The first 6 rows are patterns. Each new row is the sum of 2 different patterns, raised or lowered, with some noise. Before adding, each is slid sideways (what falls off one end comes back at the other) and multiplied by a number that may be negative. Names go in the order of the patterns.
Known rows, each followed by the names of its patterns:
[-0.45  2.75  0.50 -0.01  1.60 -2.78 -1.72 -0.72  0.36 -1.75 -1.88  0.60
 -1.32 -0.48  1.63  2.08 -2.04 -2.08  2.64 -1.85  2.17  0.98  2.69  2.06
  0.63  2.11  2.61  0.09 -1.17 -1.37  0.20 -0.62  2.39  1.47 -0.40  1.09
 -2.28  1.39 -1.39  1.84  2.31] -> j299
[ 0.83  0.95  0.06 -1.94  0.45  1.39 -1.31  0.77  0.36 -1.50  1.08  0.45
 -0.09 -1.56 -0.79 -2.27 -0.77 -2.45  1.91 -2.76 -0.89 -1.87  0.51 -0.98
  2.31 -1.14  1.23 -0.38  2.82  0.03 -0.01 -2.78  0.12  1.98 -1.76 -1.61
 -1.35  1.32 -0.41 -0.55  0.79] -> j417
[-1.43 -0.31  2.71 -1.60 -1.81  1.45  1.33  1.29  1.88  1.63 -0.65 -2.02
  0.96  1.09  0.63  2.24 -0.03  0.43 -1.67  2.24 -1.03  1.06 -2.30 -1.90
  1.99 -0.66 -1.21 -2.51  2.26  1.50  0.20  0.63  2.36 -1.63  2.54  2.23
 -1.52  2.44  2.16 -0.22 -0.61] -> j884
[-1.54  0.17  1.10  0.56  1.77  0.49  2.83 -1.64  1.50 -1.52  2.02 -2.67
  0.32  0.35  2.03  1.52  1.99 -1.19 -0.51 -1.26 -0.61  2.10  2.10 -0.39
 -0.26 -2.58 -0.69  1.81  2.06 -2.01 -1.37  1.22  0.72 -2.35  1.77  2.27
 -0.58  2.12 -2.04  1.27 -1.89] -> j929
[-1.69 -1.78 -1.01  1.23 -0.54 -1.80  1.15  0.74  1.78 -0.67 -0.24  2.50
  2.10  0.97 -0.42  2.22 -2.74  0.90  0.37  0.65 -2.63  1.42  0.42 -2.51
  0.95 -0.44 -1.22 -2.05  2.52  1.66  1.50 -1.98 -0.83  1.61 -2.43  2.71
  2.36 -2.55  1.44 -1.12 -0.83] -> j621
[-2.64 -1.23  0.72 -1.88 -2.29 -2.16  1.71  2.15  1.53  0.44  2.43  2.14
  1.36 -1.90  1.46  0.16 -1.90 -0.91 -1.46  1.03 -2.10 -2.64  1.35  2.63
  2.72 -1.48 -1.49 -0.93  1.20 -2.67 -1.55 -1.84  1.56  2.01  2.12 -0.92
  1.83  0.69  1.30 -2.43  2.33] -> j644

New rows, each followed by the names of its patterns:
[-6.24 -5.92 -0.83 -3.30 -5.18 -1.04 -4.78 -4.34 -1.66 -6.52 -2.26 -1.53
 -3.62 -1.50 -2.53 -5.85 -1.87 -1.72 -4.52 -5.61 -5.48 -5.13 -4.08 -7.69
 -3.26 -6.77 -4.13 -6.90 -1.12 -5.32 -1.51 -5.07 -0.48 -4.97 -1.21 -1.71
 -4.35 -5.71 -2.44 -0.30 -6.92] -> j417 j621
[-0.97 -0.63 -1.29 -2.88 -1.23  0.12  3.10  0.88 -1.55 -1.53 -0.06  1.89
 -4.38 -0.44 -3.80 -0.77 -0.74 -2.63 -2.04 -1.99  1.34  1.04 -1.05 -0.23
  2.09 -0.05  0.87 -1.99 -0.76  0.34 -1.88 -1.69 -3.21 -0.71 -4.49 -3.50
 -1.49  2.86 -0.76 -2.86 -3.34] -> j417 j644
[ 1.75 -3.13 -3.89 -1.34 -2.96 -0.75 -2.87 -0.20  1.05 -1.76 -1.95 -0.61
 -2.04 -0.72 -3.79  1.15 -0.92 -0.58 -3.79 -0.18 -0.62 -0.53 -2.21 -2.99
 -1.27  0.69 -0.02 -0.68 -1.58 -3.50 -2.46 -1.75 -1.31  0.43  0.80 -3.56
 -1.60  1.10 -0.38 -0.91 -0.40] -> j929 j644
[-0.44  4.90  4.74 -0.57  1.00  0.01  2.29  1.72  4.69  2.48  5.14  1.97
  2.91  2.26 -1.22  2.92  4.67 -0.92  2.92  0.40  3.52 -0.94  2.81  2.43
  2.68  3.39  2.59  4.65  1.64  2.09  0.42  1.72  2.37  2.15  2.02  3.31
  2.88 -0.01  4.39  3.01  4.04] -> j621 j644
[ 1.03  4.42  2.94  0.05  1.35 -0.12  2.77  1.84  4.51  2.38  4.31  3.98
  5.01 -0.09  2.34  1.95  2.08  2.36  3.16  0.96  3.66 -0.35  4.24  4.54
  0.57  2.34  4.94  4.64  1.62  2.04  2.14  1.37 -0.88  1.20  1.82  4.10
  2.44  2.20  4.04  1.82  4.60] -> j884 j644
[ 0.48 -1.01 -2.28 -0.81  1.08 -0.53  2.19  0.49 -1.28  0.43 -1.03 -0.67
 -2.19 -2.05  0.74  1.64  1.23  0.54  1.10  1.92 -0.53 -0.33 -0.12 -0.32
 -2.55  0.51 -0.81  0.16 -0.05  1.90  0.05  0.28 -0.96  0.57  2.29  1.69
 -1.50  0.38 -1.77 -1.45  0.79] -> j929 j644
[ 1.81 -1.15  2.24  1.70  1.32  1.95  0.01  2.28  1.10  0.56  4.70  0.84
  4.44  0.32  1.10 -0.10 -1.27 -2.16  0.12 -1.72 -1.46 -1.41  3.30 -0.85
 -1.70  3.22  3.56 -0.51 -2.70  3.22 -0.75  1.71  0.79  2.31  2.25  2.64
  1.97  1.65  1.30 -1.20 -1.10] -> j299 j417
[ 3.19  3.39  4.74 -1.23  0.56 -0.92  3.12 -2.71 -0.07 -0.32  3.52  3.25
  3.92 -0.44  2.21  0.49  1.89  0.20  3.84 -1.52 -0.14  0.05 -1.19 -0.04
  0.43  0.81  1.73  2.75  1.66  1.49  3.73  3.39 -0.86  3.36 -0.32  0.04
 -0.91 -1.02  1.75 -0.09 -0.87] -> j929 j644
[ 1.53  0.38  1.48 -0.70  1.51  0.52  1.68  1.57  0.93  2.40  0.35  2.50
  3.70  1.98 -0.85 -0.99  3.81  1.59  3.38  1.37  4.68  3.40  2.83  1.71
  1.71  0.54  1.53 -0.42  1.53  0.41  4.14  1.19  2.92  2.93  0.17  3.35
  2.23  3.82  2.00  0.26  2.22] -> j299 j644
[-0.44 -0.23  1.20 -0.85 -0.70  0.00 -0.96 -1.43  0.09 -0.69 -0.03 -1.64
 -1.09  0.28 -2.66  1.15 -2.28  0.23 -0.88 -0.30  0.00 -0.36 -3.04 -1.63
 -2.00 -3.16 -2.61 -2.81 -0.90 -1.82 -0.67 -1.91 -0.02 -1.50  2.04 -1.24
 -3.95  2.56 -0.93  0.08 -1.16] -> j299 j884
[-2.13 -0.77 -0.08  1.48 -3.13 -1.23 -0.67 -1.60 -2.37 -0.20 -2.70 -1.69
 -1.02 -3.64 -3.66 -4.21 -0.37 -1.14  0.48 -1.94  1.34 -0.89  1.27 -3.34
 -0.49 -2.32 -3.83 -3.14 -1.96 -0.51 -2.48 -3.28 -1.56 -0.43  1.11 -2.47
 -1.19 -1.88 -1.58 -4.79 -1.76] -> j929 j644
[-1.11 -0.86 -1.41 -2.84 -2.72 -2.12 -2.70  0.46 -2.73 -1.44 -1.11  2.02
  0.11 -1.02 -2.18 -2.13 -0.31 -1.65 -2.41 -0.30 -0.56 -0.02 -2.25 -1.65
  0.02 -1.84 -0.86 -1.88 -1.42  1.86 -0.60  0.26 -0.65 -0.57  1.27 -0.87
  0.02 -1.54 -2.29 -3.51  0.02] -> j299 j417
[ 2.26  0.99 -0.22 -4.24 -0.79 -2.23 -1.84 -5.46 -2.74 -0.02  1.98  1.69
 -0.50 -1.65 -1.62 -1.76 -4.15  2.20 -1.54 -2.93 -1.23 -5.62 -4.04 -1.68
  1.74 -1.78 -1.64  0.03  0.97 -2.05  0.98 -0.96 -0.94  0.54 -4.99 -0.95
 -4.68 -2.42 -3.24 -2.74 -0.17] -> j929 j644
[-0.72 -2.13 -2.09  2.96 -1.98 -0.43  1.04  2.05  1.49 -0.94  1.10  1.40
 -0.83 -1.86 -1.98 -0.49  0.25  0.91 -0.42 -0.10 -0.34 -2.28  1.48 -2.25
  0.34  0.68  0.09  1.80  0.80 -0.20  1.94 -3.48 -0.13 -0.42  0.78 -2.07
 -1.37 -1.68 -1.01 -1.47  0.81] -> j299 j417
[-2.00 -3.08 -4.22 -3.61 -3.10 -3.11 -0.86 -1.36 -2.20 -3.24 -0.61 -2.60
 -3.49 -2.23 -1.56 -1.70 -4.01 -0.81 -4.20 -2.27 -2.53 -2.67 -1.53 -2.21
 -3.50 -1.08 -2.37 -2.20 -3.79 -0.15 -1.95 -1.69 -2.41 -0.50 -3.11 -3.40
 -2.19 -1.90 -4.56 -0.58 -2.94] -> j299 j929
[ 1.83 -0.60 -1.64 -0.14  2.14  2.65  1.99 -0.78  1.55  1.97  2.15  0.85
 -0.11 -1.14  0.84  0.67  1.08 -0.39  2.14  0.48  1.89  0.80  0.81  1.42
  3.32  1.85  0.72  0.35 -0.07  0.10 -0.85 -1.11 -0.13  0.91  0.77  0.29
  2.93  0.39  2.86  0.08  2.21] -> j929 j644
[ 0.50  1.97  0.29 -1.05  0.08  1.49  1.06  0.41  3.34  0.91  2.87  0.85
  4.90  0.46  1.07  2.68  0.47  0.87  2.67  2.21  2.89 -0.63  2.66  3.00
  3.54  0.03 -1.40  2.79  1.96  3.90  1.04  1.43  2.45 -1.11  1.67 -0.66
  2.53  4.42  0.41  2.05  2.58] -> j299 j417
[-3.17  0.56  3.44 -0.76 -2.03 -0.94 -4.20 -0.76 -0.94  2.96  0.52 -2.04
  1.23 -2.29 -0.53  0.35 -1.05 -4.03 -0.13 -1.10  0.44 -0.21 -1.97 -0.94
  0.37  3.34 -1.09 -3.51 -2.31  1.12 -4.46  2.80 -2.19 -0.42  2.81 -2.27
 -0.60  1.83  0.43 -0.01 -1.43] -> j299 j884
[2.59 3.28 2.28 2.33 4.21 0.46 3.63 1.43 2.72 1.35 0.32 0.05 2.29 3.44
 2.22 4.23 0.90 1.97 4.49 2.14 1.79 3.49 3.25 2.35 2.29 0.88 3.02 2.10
 0.52 2.34 2.15 3.80 1.52 0.01 0.68 2.19 1.12 0.23 2.97 2.42 3.04] -> j621 j644
[-2.41 -2.84 -2.66 -2.14 -2.18 -2.50 -2.49 -2.86 -2.86 -2.04 -0.67  0.42
 -0.96 -1.49 -4.09  0.77 -2.60  0.37 -1.30 -2.78 -3.53 -1.75 -3.37 -2.96
 -5.27 -2.85 -1.64 -0.53 -3.30 -3.28 -0.58  0.08 -1.56 -3.31 -0.74 -0.91
 -2.38 -3.06 -1.75 -3.61 -0.14] -> j417 j621
[ 0.47 -3.45 -4.41 -1.28 -1.53 -2.62 -2.59 -3.29 -2.83 -2.26 -4.20 -4.17
 -2.28 -0.80 -2.00 -3.12 -2.68 -2.06 -1.91 -1.75 -3.83 -3.36 -3.08 -2.45
 -1.81 -0.09 -2.44 -1.32 -4.11 -1.74 -1.92 -1.44 -1.91 -2.62 -3.35 -2.06
 -2.16 -1.37 -5.08 -2.05 -1.82] -> j417 j884
[ 2.59  2.13  3.02  0.91 -0.21 -0.81  1.69 -0.28  4.37  0.14 -1.37 -0.74
  1.83  0.84 -1.35  0.86  3.94 -0.24 -1.07  2.55 -0.02  3.50 -1.12  3.15
  2.26 -0.51 -0.73 -0.30 -0.12 -0.56 -3.08  2.96  0.60  3.59 -1.95  2.56
 -0.03  1.18 -2.25 -1.34 -1.67] -> j929 j644
[-2.13 -4.48 -3.17 -2.26 -3.29 -4.58 -4.26 -2.76 -0.39 -2.49 -2.07 -2.33
 -2.36 -1.06 -4.46 -2.47 -4.10 -3.35 -2.94 -3.83 -1.87 -3.17 -5.64 -0.75
 -0.10 -1.59 -2.70 -3.00 -3.73 -2.48 -5.48 -4.28 -3.07 -2.63 -2.36 -0.91
 -2.78 -1.25 -1.66 -1.23 -4.89] -> j884 j644
[-2.28 -0.44 -0.57  0.45 -2.00 -2.08 -1.74 -0.76 -0.17 -1.83 -2.70  0.75
 -2.17 -2.96 -2.17 -3.33 -1.55 -2.59 -1.92  0.99 -3.46 -2.42 -2.93 -2.23
 -2.31 -1.51 -1.12 -1.74 -0.77 -0.86  0.30 -1.64 -3.36 -2.54 -1.10 -3.83
 -1.67 -1.86  0.36 -1.24 -3.00] -> j417 j929
[ 1.06 -0.37  1.12  3.58  1.64  0.20  2.77 -0.11  1.52  3.43 -0.08  3.79
  1.83  2.84  4.03  1.80  0.47  2.19  4.27  1.42  2.91  1.22  4.04  0.75
  1.95  1.03  2.50  1.58  1.06  2.15  1.95  0.66  1.68  1.53  0.81  1.50
  5.55  0.98  0.69  4.03  4.39] -> j417 j621
[ 0.42  0.64  0.23  2.79  2.05  2.02 -0.20  1.63  2.26 -0.99  3.82  2.83
 -0.69  3.13  0.05  0.62  0.19  0.86  1.04  3.25  1.18  1.33  1.37  3.21
  3.27  1.87  1.10  3.72  1.69  2.77  0.57  3.13 -1.81  2.05  1.56  3.15
 -0.46  1.60  2.41  0.30  2.58] -> j417 j621
[-3.20 -1.27 -2.38 -0.84 -3.47 -2.60 -2.81 -0.24 -2.08 -0.63 -2.90 -3.23
 -1.88 -1.83 -0.13 -0.63 -1.42 -1.23 -4.44 -2.07 -0.39 -0.94 -4.42 -2.14
 -0.23 -2.47 -2.97 -1.41 -0.56 -3.58 -1.21 -3.78 -1.86 -4.62 -3.28 -1.44
 -0.45 -1.79 -0.36 -2.60 -0.39] -> j299 j929
[-2.48  1.13 -1.18  2.84 -1.05 -2.45  1.28  1.70  1.21 -0.13  0.40  1.62
 -1.33  0.18 -1.59  0.87  0.09 -0.20 -0.99  2.08  0.05  0.63  0.36 -1.15
 -1.11 -0.21  1.94  1.36  1.66  0.21  0.70 -1.81  3.16  1.74  0.35 -1.06
  1.11 -1.61 -0.40 -0.03  1.41] -> j417 j929
[ 0.66 -0.27 -0.69  1.79  1.38  1.99  2.12  2.04 -0.74  1.16  2.09  1.16
  0.59 -0.19 -2.00  2.09 -0.88 -0.11 -2.77  1.57  1.11  2.32  0.46  0.39
  0.65  2.62  2.42 -1.38  1.77  1.93 -0.18 -0.61 -1.07  0.28  2.92 -0.82
 -1.36  1.97  0.52  0.89  2.49] -> j417 j884
[ 1.70  5.14  3.10  2.39 -1.92  2.68  2.81 -1.20 -0.14 -0.44  3.06 -0.39
 -0.78  2.95  3.92  4.10  0.28 -0.95  0.99  3.22 -1.39  0.83  0.39  1.58
  3.76  3.28  0.62  1.82  1.34  0.81 -0.92  1.60  0.76 -1.39  1.15 -1.07
  0.03 -0.92  4.21  2.47  3.47] -> j417 j644
[ 0.55  0.91  2.20 -0.11 -0.21 -0.77  0.09  1.53  0.45 -0.84 -0.53  1.00
 -1.46  2.77  2.12 -0.20  1.23  0.08  0.95  0.40  0.06 -1.67 -0.91 -0.50
 -0.56 -1.75  2.12  0.62 -0.16  2.30 -0.32  1.99 -1.37  0.62  1.90  0.11
 -0.83 -0.25  1.24  2.43  0.22] -> j929 j644
[-0.12  0.34  0.49 -2.70 -1.66  1.46  2.79 -2.18  0.40 -1.05 -0.06 -1.84
 -2.25 -0.52 -1.36 -2.47 -0.47  0.32  0.98  0.62  0.14 -2.49 -0.73 -0.23
 -1.15  2.24 -1.64  0.62 -1.64 -1.31  0.63 -1.43 -0.23  0.97 -2.46  3.32
  1.63  1.49 -0.82  1.57  0.32] -> j299 j417
[-1.66  1.33 -2.20 -0.83  0.97 -0.66 -1.57  0.49 -0.19 -2.11 -3.93 -2.15
  0.39  0.26 -1.89  1.73 -3.77 -3.22  0.15 -2.56  0.45  0.29 -0.11  0.18
 -1.44 -2.43  0.04  1.20 -3.11 -2.01 -1.96 -0.47 -1.92 -2.28 -1.93 -2.40
  0.02 -3.69  1.56 -2.72 -2.15] -> j929 j621
[ 0.74  0.02  2.25  1.59  0.86 -0.10 -0.65  2.73  1.30  2.55  0.81  1.72
  3.14  3.19  0.30  2.56  0.89  1.73  1.62  0.76  0.59 -0.50  1.27  3.74
  3.45  0.41  3.79  1.64  1.89 -0.83  1.21  1.28 -0.76 -0.26  0.89  2.56
  1.10  0.03  2.42  1.82  2.54] -> j299 j644
[-1.11  0.42 -1.67 -1.15 -4.64 -0.17 -1.53  3.08 -0.61  2.50 -3.59 -3.35
 -1.53 -4.10  0.54  1.24 -2.47  1.47 -1.73 -0.89  0.47  2.79 -0.71 -2.65
  1.55  0.15 -4.45 -1.31  3.03  0.60 -1.24 -1.13 -1.69 -3.33 -4.81 -2.40
 -0.35 -2.19 -1.64 -0.28  2.79] -> j299 j929
[ 1.64  0.89  2.85  1.17 -0.49  0.90  2.01 -0.96 -1.72 -1.38  2.71  0.72
 -0.79  3.81 -0.08 -2.14  1.73  1.40  0.68  2.85  2.84  3.94  2.87  0.26
  2.64  4.01  0.08 -0.22 -1.39  1.77  0.55  0.43  0.03 -0.16  1.92 -2.19
  3.99 -0.70  1.76  1.76  2.80] -> j299 j621
